There are 4 ways to turn a row about zero (a turn may also mirror it). The second row of each pair is the first, turned, with some noise.
(in the rows, 128 means zero)
Known pairs, each followed by its turn:
[122 129 124 109]
[130 131 135 110] -> (0)

[129 174 104 133]
[ 99  88 110 143] -> (1)

[ 90 122 179  50]
[123  32 149 151] -> (3)

[145 144 132 146]
[119 143 124 105] -> (3)

[144 206 149 146]
[129  70 136 190] -> (1)

[ 83 115 117 120]
[112 172 120 123] -> (2)

[137 137 112 135]
[126 114 111 131] -> (1)

[182 160 145 147]
[ 71 120 136 162] -> (0)

[141 133 121  80]
[101 100 108 152] -> (3)

[126 152 116 103]
[124 127 157 113] -> (0)

[126 127  99 102]
[130 145 154 108] -> (2)

[141 126 135 113]
[135 116 129 112] -> (2)

[115 141 199 116]
[139 139 190 166] -> (1)

[161  98 127 151]
[154 148  92 114] -> (3)

[ 68 128 110 194]
[ 84 169 122 192] -> (2)

[ 87  97  89 138]
[193 144 127 129] -> (0)

[114 178 119 150]
[ 94 152 163 113] -> (3)

[106 162 190  80]
[ 87 108  79  69] -> (2)

[ 91 142 113 118]
[153 108 150 107] -> (0)

[130 107 128 120]
[133 148 127 118] -> (1)

New pairs, each followed by its turn:
[147 143 124 158]
[120 116 133 163] -> (0)

[151 125 126  68]
[101 176 109 155] -> (1)

[164 136 148 117]
[146  91 124 115] -> (2)

[ 82 119  67 173]
[111  77 115  54] -> (1)

[129  88 151 127]
[171 110 121 127] -> (3)

[ 73 113 102 121]
[139 133 170 172] -> (3)

[ 85 173  88 131]
[166  96 177 128] -> (0)

[136 140 157 183]
[149 156 143  76] -> (3)

[142 108 139 139]
[151 124 113 140] -> (2)

[162 126 126 144]
[129 145  98 109] -> (3)

[183 143 119  93]
[123 149  85 170] -> (1)

[110 111 128 135]
[131 151 116 135] -> (2)

[161 123  50 116]
[ 99 172  83 179] -> (3)

[ 99 114 128 123]
[116 138 147 105] -> (1)

[137 143 132  83]
[130 118 131  83] -> (2)

[148 125 166  78]
[ 80 142 117  83] -> (0)

[183 138 147 127]
[116 123  84  90] -> (3)

[150 118 176 147]
[174 138 152 152] -> (1)

[113  92 141 166]
[180 145 140 118] -> (3)

[ 61 127 190 130]
[122 129 224 119] -> (1)

[120  97 128 113]
[139 150 113 109] -> (0)

[109  51  50 148]
[131 141  82  27] -> (1)

[137 102 102 153]
[148 164 114 140] -> (3)

[152 136 152 125]
[ 96 126 119 129] -> (0)

[160  85 137 149]
[182 151 115 116] -> (1)

[189  50 100  95]
[157 205  66 109] -> (1)

[150 133 164 101]
[137 155 140 169] -> (1)

[121 151 132  97]
[114 114 151  99] -> (0)

[110 142  72 137]
[167 135 170 146] -> (0)

[129 168 131 187]
[ 91 102 133 179] -> (2)

[119 182 129 122]
[ 82 125 153 112] -> (3)

[125 176 157 128]
[102  82 140 119] -> (0)

[138 141 127 132]
[119 133 125 118] -> (3)

[ 61 127 125 113]
[175 103 127  89] -> (0)

[136 122  50 174]
[137 153 197 184] -> (2)

[169 145 167 130]
[ 71 119 117 139] -> (0)

[188 137 116 150]
[ 86 145 141 174] -> (0)

[139 108 121 115]
[137 123 109 141] -> (3)

[133  84  60 121]
[170 192 149 140] -> (0)

[ 85 128 167 118]
[140  90 170 122] -> (3)

[133  92  50 148]
[180 183 152 169] -> (0)

[127 120 156 114]
[135 120 104 114] -> (2)

[ 50 113 146 132]
[ 95 188  87 129] -> (2)

[130 102  89 154]
[136 117  97  88] -> (1)

[148 120 123 137]
[148 118 134 138] -> (2)

[ 76 119 138  96]
[ 94 150 165 111] -> (1)

[104 131 144 163]
[144 136 162 110] -> (3)

[114  86  85 115]
[149 144 114 182] -> (3)

[ 92 125 136 114]
[106 139 156 116] -> (1)

[129 146 172 102]
[121 146 160 167] -> (1)

[122 138 141 148]
[125 105 117 141] -> (0)

[170 134 123 107]
[109 121  84 125] -> (3)

[114 144 138 124]
[129 111 131 119] -> (0)

[138 140 106 109]
[126 142 156 125] -> (0)

[146  61 131 130]
[135 181  82 133] -> (0)

[136 115 120  89]
[149 135 140  96] -> (2)

[141 116  75 118]
[119 154 106 167] -> (3)

[ 99  59 136 115]
[135 179 152  76] -> (1)

[ 86 136 163 200]
[ 89 135  81 194] -> (2)

[123 111 139 138]
[143 132 138 118] -> (1)

